The groups are shells around one centre, one inside the other: the same stretched ball of 7 dimensions in 9 sizes.
(in the rows, 128 means zero)
Some rows, each with its group after it:
[157 125 136 105  97 132 138 101  83 115 146 119 101 136 125 117 144 130
 144]
J_321
[117 166 129 106 165 127 139  96 127 115 137 130 104 134 151 162 153 120
 113]
J_669
[126 141 141 130 149 112 156 117 154 158 113 142 150 120 125 148 132 122
 117]
J_669
[130 114 132 125  97 186 139 143  76 109 113 167  97 128  82 108 106 150
 135]
J_669
[114 135 145  99 167 162 157 124  80 120 123 170  87 158 126 205 109 166
 145]
J_741
[116 149 108 159 134 151 119 125 150 145 112 152 131 101 119 115 122 117
  99]
J_944
[107 145 140 129 180 125 120 113 142 134 149 126 142 121 163 164 129 133
 116]
J_131
[133 138 119 163 114 111 106 114 183 152 132 109 173  77 135  72 142  92
  88]
J_131
[111 156 135 134 156 119 123 112 158 123 140 116 151 107 142 108 154 106
 103]
J_131
[ 99 149 124 153 173 146 109 125 139 136 140 138 141 115 148 138 122 132
 118]
J_878
[129 142 115 136 137 146 140 117 126 153 109 162 109 125 123 164 114 134
 118]
J_249
[139  93 138 150  68 173 106 150  94 106 138 130 143  96  85  31 113 134
 130]
J_741
[122 143 133 114 140 140 140 115 131 121 121 145 114 118 126 147 131 126
 103]
J_904
[114 166 158  97 169  85 156  96 177 117 134 107 153 115 147 135 177  94
  91]
J_321
[127 119 148 135 133 123  99 117 131 117 172  94 162 103 154  91 136 125
 123]
J_321
[154 127 142  98  99 123 148 102 105 114 136 121 111 127 119 116 148 121
 126]
J_878
[143 131 157  84 119 126 152 103  82  93 152 113 107 146 125 119 159 130
 146]
J_321
[132  92 127 157  81 184  83 148 101 108 145 132 134  87 107  56  95 141
 115]
J_740
[111 109 122 164 122 191  92 152 104 122 134 154 129 102 113 100  87 153
 122]
J_740
[137 148 131 142 139  84 115  93 173 150 156  88 171 100 165 102 162  94
 108]
J_944
[116 140 150 105 165 145 160 122  88 123 129 154 107 158 125 177 127 154
 154]
J_878
[149 139 135  91 132 124 146  89  90 122 145 127  88 148 148 176 141 138
 139]
J_249
[119 160 118 137 169 116 109  95 150 140 152 115 132 116 174 154 143 116
 109]
J_740
[132 130 148 115 120 136 167 127 113 131 108 152 127 133  94 123 134 131
 134]
J_904
[141 124 130 124 117 146 143 119 100 141 122 151 109 132 116 147 115 143
 137]
J_904
[145 112 107 150  93 166  87 119 106 127 145 132 109  99 134 106 103 136
 112]
J_669
[132 111 123 137 100 163  76 121 122  97 159 113 123  82 141  83 114 125
  89]
J_321
[144 133 145 135  96 103 154 119 155 140 117 116 170 104  97  56 161  95
 117]
J_944
[112 153 157  88 184 129 177 112 103 124 122 156 105 163 132 205 137 149
 143]
J_249
[130 124 124 180  98 128 126 143 180 168 102 138 188  76  91  50 123 101
  99]
J_741
[121 141 146 123 158 125 135 113 108 128 152 121 136 141 144 137 142 137
 151]
J_944
[122 135 151  92 173 135 143 106  91 119 150 137 100 153 158 205 123 157
 142]
J_669
[112 145 164 105 161 123 160 121 118 112 135 130 140 140 122 130 153 130
 138]
J_249
[140 137 165  75 143 104 158  93 102 102 156 106 117 146 146 150 163 128
 138]
J_944
[114 147 120 124 167 152 126 112 120 136 128 156  99 129 150 194 111 145
 113]
J_944
[124 134 132 112 122 157 125 119 116  98 130 139 104 112 121 122 129 127
  99]
J_249
[103 139 147 117 191 132 105 111 129 116 169 116 134 123 182 177 123 144
 117]
J_741
[114 113 144 133 120 167 106 141 117  97 141 132 136  98 116  86 114 136
 107]
J_878
[107 147 138 153 141 122 124 129 177 130 125 121 177  90 119  70 149  99
  95]
J_741
[119 166 135 104 181 113 134  86 116 120 159 114 109 148 174 177 159 127
 134]
J_249
[126 145 155  82 156 124 147  97  94  95 157 116 104 150 150 158 156 135
 139]
J_131
[103 144 121 166 158 143 106 131 159 146 130 137 157  99 138 115 119 122
 105]
J_878
[123 124 148 118 137 147 144 130 111 125 125 148 125 128 117 143 117 144
 129]
J_904
[134 106 116 191  71 159 112 158 157 159  98 150 175  69  73  28 103 112
 101]
J_741
[124 129 160  93 145 140 147 116  83  99 150 128 112 148 130 143 139 147
 149]
J_740
[109 135 118 161 130 163 109 139 146 131 117 150 141  93 113  95 113 123
  97]
J_878
[149 142 135 113 127  97 137  88 136 141 146 107 132 122 153 137 154 112
 121]
J_131
[127 143 114 141 147 125 106 103 155 146 140 125 131 101 162 151 124 119
  95]
J_740
[109 143 128 153 145 147 124 132 135 134 126 141 146 114 119 104 129 125
 122]
J_131
[156 124 141  99  92 138 159 110  78 115 128 136  97 143 102 118 142 133
 147]
J_321
[116 120 147 113 140 155  99 121 108  89 165 116 122 110 150 122 122 140
 110]
J_878
[119 156 154 103 162 108 150 102 127 113 147 112 136 138 143 132 167 117
 131]
J_740
[117 115 133 145 138 170 110 139  96 127 142 147 126 122 127 132  98 157
 139]
J_131
[133 166 150  70 170  98 180  81 116 123 131 131  95 161 151 205 166 125
 131]
J_669
[140 140 136 136 124  99 136 105 153 148 136 109 160 110 134  99 155 104
 119]
J_904
[130 124 150  96 148 128 108 100 106  98 177 102 117 123 173 153 134 139
 120]
J_249
[139 131 135 141 117  99  99 101 165 130 164  82 171  86 157  72 155  96
 100]
J_741
[129 127 122 141 108 154 131 131 133 135 108 153 126 103 102 109 115 124
 103]
J_904
[125 112 119 152 105 188 107 143  92 121 127 157 112 111 103 101  96 149
 127]
J_904
[122 170 145  88 170 117 196 101 110 133 105 159  97 168 117 192 159 130
 143]
J_321
[145 107 116 170  71 148 108 138 151 150 114 136 158  74  96  53 109 112
  96]
J_740
[133 110 114 169  86 180 110 148 101 137 118 155 130 105  88  68 101 138
 133]
J_669
[156 104 112 171  49 152 120 140 141 153 102 144 151  78  75  37 112 109
 104]
J_944

New rows. What belongs after each?
[146 157 142 108 136  85 187  95 143 161 109 133 136 142 119 150 166 108
 134]
J_741
[116 118 121 146 138 177  96 134 105 124 142 148 115 111 138 141  92 154
 119]
J_904
[141 108 116 164  81 162  92 133 115 129 141 126 140  91 112  57 112 126
 119]
J_904
[111 122 123 165 117 168  90 142 135 117 138 131 150  86 117  65 113 125
 103]
J_740
[132 131 122 161 117 131 111 122 133 145 141 119 155 107 128  80 134 118
 131]
J_669
[125 140 134 156 115 110 139 129 193 152 104 128 184  80 102  65 145  89
  85]
J_741
[115 151 150 129 160  95 137 110 178 136 136 109 174 104 144 114 157 102
 100]
J_249
[144 138 151  82 121 122 153  97  92  97 147 116 102 143 130 131 161 125
 135]
J_249
[124 142 151  97 156 109 108  90 133  92 179  85 132 114 179 132 159 116
 104]
J_321
[ 98 122 137 159 135 168 102 152 140 115 130 141 159  89 111  76 110 131
 102]
J_321
[108 132 135 116 177 153  83 106 103  98 184 113 108 123 190 174 116 152
 118]
J_944
[129 132 131 117 140 144 105 105  94 108 167 115 107 129 159 140 131 140
 133]
J_904
[134 103 147 126 100 149 118 134 126 112 136 128 142  94 113  89 115 130
 103]
J_741
[119 148 160  77 181 110 140  91 116 102 165 109 113 143 176 190 151 135
 123]
J_669
[126 112 111 174 116 164  84 136 130 149 139 140 143  90 133 106  90 139
 112]
J_131
[128 101 116 166  95 179  89 146 125 132 128 147 137  82 111  86  86 138
 101]
J_878
[112 149 151  84 183 139 135 100  87  94 162 127  92 155 165 193 140 151
 139]
J_131
[117 154 148 108 150 133 174 120 111 122 112 152 118 148 104 139 150 129
 139]
J_878
[143 134 122 113 104 150 125 105  98 106 138 130  92 122 125 116 137 125
 118]
J_321
[122 157 169  74 177  97 170  92 113 107 151 113 121 157 152 173 172 127
 141]
J_249
[150 125 129 140  94 125 150 121 131 155 111 139 142 114  99  97 133 117
 128]
J_131
[130 124 140 149 128 132 136 131 120 150 132 134 156 123 116 104 126 134
 147]
J_321
[144 119 109 179  89 131  76 118 151 145 155  98 167  76 138  42 130 104
 108]
J_321
[143 108 119 156  90 156 117 136 124 149 118 147 136  97 104  96 101 132
 115]
J_904
[112 121 131 160 137 156 107 141 129 137 135 140 152 104 124 105 106 138
 122]
J_131
[114 152 139 127 175 109 116 100 143 129 163 104 146 122 173 145 149 121
 121]
J_131
[153 124 130 126  92 123 139 112 136 142 119 130 132 105 113 106 133 114
 109]
J_131
[117 139 104 187 118 151 110 140 167 161 105 150 160  84 105  76 115 110
  98]
J_741
[116 150 137 142 159  95 103 102 183 134 160  90 177  90 171 104 156  97
  92]
J_741
[138 107 148 104 102 175 153 137  55 105 123 161  91 147  88 129 110 162
 156]
J_741
[123 147 111 157 124 133 103 114 160 135 133 121 145  89 135  86 139 102
  93]
J_669
[124 143 139  95 165 135 142 101 107 122 139 142  95 143 155 203 125 146
 123]
J_740
[131 153 128 142 128  97 133 105 182 147 125 112 165  94 132  90 161  88
  93]
J_131
[146 103 109 173  63 174  97 142 109 137 125 140 134  89  92  47 103 128
 121]
J_669
[121 147 111 158 138 135 102 114 155 144 136 126 142  97 145 113 129 113
 100]
J_904
[151 113 144 111  92 139 144 119  99 119 130 132 118 123 105 105 131 132
 130]
J_131
[122 122 158 122 127 130 136 131 133 113 136 122 156 109 114  91 137 124
 117]
J_249
[138 121 144 128 118 136 144 125 101 137 132 135 134 133 112 114 128 139
 151]
J_669
[ 99 151 129 128 182 142  99 110 141 113 155 125 124 111 172 162 126 131
  97]
J_249
[145 122 120 136  95 157 127 122  93 130 127 143 108 123 107 105 121 135
 135]
J_740
[164 110 133 124  62 127 123 112 122 119 138 109 134  96 109  59 141 108
 110]
J_321
[149 102 118 148  91 167 110 130  85 142 136 146 113 118 115 115  95 152
 143]
J_249
[129 143 148  95 133 129 142 104 109  95 144 118 111 131 132 123 156 122
 121]
J_131
[123 148 133 126 156 111 103  95 144 121 168  95 142 110 175 128 151 114
 110]
J_131
[117 173 118 131 174 103 134  92 174 154 126 128 134 115 163 169 150 104
  95]
J_944
[145 107 113 167  76 163 124 143 125 157 102 159 137  95  84  80  99 129
 117]
J_669
[134 109 116 168  87 161 108 144 147 148 110 150 149  79  97  76  98 123
  94]
J_669
[116 127 138 132 159 142 116 123 123 135 145 135 135 120 150 159 110 146
 124]
J_740
[131 148 137 127 135 107 164 113 161 156 103 142 147 116 114 132 145 108
 109]
J_131
[133 169 134 120 146  90 180  99 160 160 102 138 141 133 118 141 167  99
 121]
J_249
[136 127 148 131 117 112 131 117 141 129 144 106 163 107 126  80 149 111
 122]
J_878
[128 142 108 161 131 134 103 113 147 152 137 127 140 101 144 113 127 116
 110]
J_904
